The rows of a group lie close to one hidden flat surface of 5 dimensions, which passes through zero. Surfaces can cross.
(in the rows, 128 means zero)
Known rows, each followed by its group:
[154 134 174 145 122 147 163 101 150 131 115 180 134]	peda
[126 169 164 131 218 125  72 138 130 107 136 120 174]	leto
[184  88  80 140 148 126 158 155  70 167 171 116 161]	zumov
[137 124 148 172 101 158 164 128 188  99 123 134 138]	duzad
[118  85 152  98 136 124  93  79 114 135 166 111  83]	peda
[172 139 125 124 123 122 154 144 106 129  82 178 140]	peda
[116 154 130 155 158 138 166 114 131 121 136 111 132]	leto
[120 125 122 115 162 118 117 113  99 154 149 106 121]	duzad
[135 151 153 102  80  76 152 148  96 127 122 144 135]	leto
[155 122 145 146 168 159 117 127 170  68  81 150 103]	duzad
[128 122  70 104 115  88 111 183  80 120 107 106 114]	zumov
[152 125 117 100 136 132  85 137 118 132  83 165 129]	Dafip
[114  93 167 179  98 141 133 141 187 137 193  86  38]	raf
[130 132 120 167 140 149 129 155 165 103 123 114 150]	duzad
[148  89  70  92  86  96 138 168  86 100  83 123 107]	Dafip
[133 131 194 119  50 137 154  82 156 154 116 193 120]	Dafip
[130 111  81 149 134 129 140 183 130 106 128  85 131]	duzad
[130 125 126 151 103 121 162 144 127 126 150 109 119]	rav
[ 77 129 111 137  86 132 144 127 147 131 166  84 115]	peda
[ 94 142  88 152 100 106 184 177 135  88 126  78  89]	zumov
[140 132 158 103 137 136  71 113 136 122 100 168 144]	raf
[109 141 135 130 145 129  94 126 148 137 120 123  88]	raf
[122 132 132 192 146 155 207 101 153 127 172 101 157]	raf
[170 138 134 155 199 159 128 119 136 121 124 157 168]	zumov
[119 121  59 150 178 116 134 168  98 118 147  63 121]	leto
[126 147  92 200 205 142 176 159 145  90 138  76 136]	zumov
[134 115 161 123  72 146 138  91 157 140 121 167 115]	leto
[130 111 129 105 185 125  70 113 116 120 141 105 111]	peda
[118 113 113 122 116 107 168 123 122  43 117  93 123]	Dafip
[130 105  96 142  78  91 166 196 107 124 160  84 113]	rav
[153 127 130 105 135 129  64 159 137 106  93 147 142]	rav
[131 147 164 118 126 105  97 153 138 112 123 136 133]	rav
[160 121 134 136  68 116 190 131 117 147 115 159 114]	peda
[154 119  88 142 151 121 156 157  99 142 138 108 143]	zumov
[129 115  69 136 139 112 139 177  96 142 155  79 122]	Dafip
[131 103 128 123  77 107 124 159 123 135 140 112  83]	raf
[127 129 128 118  79 101 152 137 112 135 130 133 109]	rav
[103 132 162  96  60 101 164  96 130  79 125 131 123]	Dafip
[147  38  89 144 101 174  71 151 166 154 160 103 105]	leto
[143  95  98 151 103 180 153  97 159 129 120 145 138]	rav
[153 107  91 120 133 121 116 171 126  86  77 120 102]	duzad
[115 114  32 114 107  82 157 194  58 138 129  62 103]	raf

New rows, each followed by its group:
[173  94 153  90  76 113 149 105  98 148 108 178  80]	peda
[141 104 128 188 122 164 157 143 182 110 163 106 142]	rav
[149 114 113 124 110 130 144 136 122 126 113 140 117]	Dafip
[103 147 144  76 108  90  91 120 105  99 104 130 132]	Dafip
[112 129  97  90 110  81 112 158  84 111 122  98 125]	Dafip
[130 129 134  79 149 105  97  99  75 153 117 134 103]	duzad
[107  88 118 137 147 127 132 112 122 134 189  60  93]	peda
[138 102  68 117 158 144  87 153 121 118 105 117 145]	rav
[109 129 114 124 117 112 133 140 108 121 149  95 122]	Dafip
[116 131 118 128 124 119 130 141 128 116 135 110 116]	zumov
[152 142 150 132 169 174  74 115 152 175  99 186 145]	Dafip
[148  96 111 125 132 129 128 132  99 174 167 126 149]	zumov
[113 130  84  87 138 121 140  89  74 162 108 129 112]	rav
[108 154 179 157 107 106 204 114 123 140 185 105 105]	rav
[ 78 133 133  95 108 111  74 128 145 112 128 103 104]	zumov
[110 151 166 117 173 141 105  90 161  71 114 132 145]	Dafip
[157 111 104 175 196 168 131 136 151 119 128 123 134]	Dafip
[136 121 117 140 136 136 152 124 128 107 125 120 124]	Dafip
[138 142 127 108 138 125 109 134 124 113  84 153 136]	zumov
[108 144 111 144 209 151 126  90 126 145 143  99 135]	rav
[103 155 170 126 189 153  56  92 180 114 132 125 141]	zumov
[125 101 118 166 162 160  99 137 157 133 167  96 132]	leto
[119 154 178 130 142 157  93  95 167 133 125 159 170]	duzad
[151 136 110 109  97 102 148 157 104 113  68 173 124]	zumov
[109 136 141 113  72 110 132 127 111 167 142 133 120]	Dafip
[121 142 120 164 134 144 166 137 150 126 130 121 149]	peda
[ 96 148 156  91 141 104 100 103 128  77 114 119 145]	Dafip
[133  84 138 154 113 176 112 103 178 140 150 132 113]	leto
[134 116 139 155 115 141 174 117 146 122 142 133 104]	duzad
[108 128 129 148 133 170 179  51 144 154 142 147 119]	rav
[143 119 117 161 168 142 157 123 126 106 159 105 182]	raf
[128 134 104 196 204 166 123 156 132 215 197  90 144]	Dafip
[127 139 160 123 103 139 104 121 135 200 135 168 126]	Dafip
[105 151 135 143 175 125 142 103 117 140 156 109 123]	rav
[127 143 112 165 202 149  97 150 153 102 139 100 160]	duzad
[129 118 127  38 100 100  39 125  92 147  95 161 126]	zumov
[107 127 146 111 144 136  85 104 143 124 146 119 123]	peda
[134 131 117 111 100 121 100 151 101 191 127 152 115]	Dafip
[158 143 137 121 137 140 157  90 110 113 111 173 215]	raf
[153 114 118 172 154 161 139 127 144 149 138 132 128]	Dafip
[103 134 126 127 108 113 150 115  95 181 186 101 147]	duzad
[137 153 160 119 145 100  96 152 121 118 141 128 163]	leto
[158 142 142 140 139 136 148 136 131 127 107 157 142]	peda
[131 127 130 111 146 126  80 140 128 126 116 127 119]	raf
[100 142 132 157  79 133 174 121 160 130 155 121 143]	peda
[138 143 186 125 119  98 111 156 118 126 167 136 163]	leto
[160 137 109 157 189 147 142 147 122 118 111 135 158]	zumov
[155 131 162 174 164 182 117 108 168 181 137 171 133]	Dafip
[119 133 124 120 122 113 113 149 108 161 138 126 126]	Dafip
[130 127 146 105 143 129 126  98 141  39  84 138 138]	Dafip
[114 135  95 119 122 106 132 162 120 105 108 101 110]	zumov
[105 145 136 156 181 148 114 112 155 133 141 105 109]	raf
[ 98 132 120 131 153 102 146 127 119  51 150  62 136]	Dafip
[ 85 137 140 140 131 136 124 117 163 114 154  92 111]	zumov
[123 134  65  97 142  97 130 154  76 121  85 115 111]	leto
[144 106 132 156 159 147 169 109 139 102 127 122  80]	duzad
[134 121 105 121 170 169  87 100 143 131  90 148 147]	rav
[114 131 124 158 123 154 184  81 145 129 124 133 107]	leto
[131 102 138 175 185 146 156 103 132 130 192  90 101]	peda
[144 139 144 154 145 162  93 138 141 233 145 167 131]	Dafip
[129 119 134 111 195 140  69 119 126 121 132 121 131]	peda
[ 99 155 190 141  51 136 180  93 188  93  91 169  97]	zumov
[ 92 149 138 101 143  97 110 118 128  66 128  96 142]	Dafip
[146 145 194 106 161 142  39 138 174  91  90 182 155]	rav
[115 136 133 124  75 117 133 143 134 147 140 135 171]	duzad
[121 132 139  76  80  92 118 122 107  83  99 141 123]	Dafip
[115 183 197  70 111  11 104 195  63 117 154 106  95]	rav
[166  96  85  71 115 106  80 154  50 171 122 147 152]	zumov
[132  70 128 146 106 123 187 100 108 146 203  82  70]	peda
[149 123 106 116 155 129  93 146 115 152 106 148 125]	Dafip
[125 141 162 172 146 131 158 143 154 115 176  96 126]	rav
[ 95 132 106 102 143 103  74 156 112 110 116  92 107]	zumov
[143  58  65 150 119  89 198 165  56 142 205  44  64]	peda
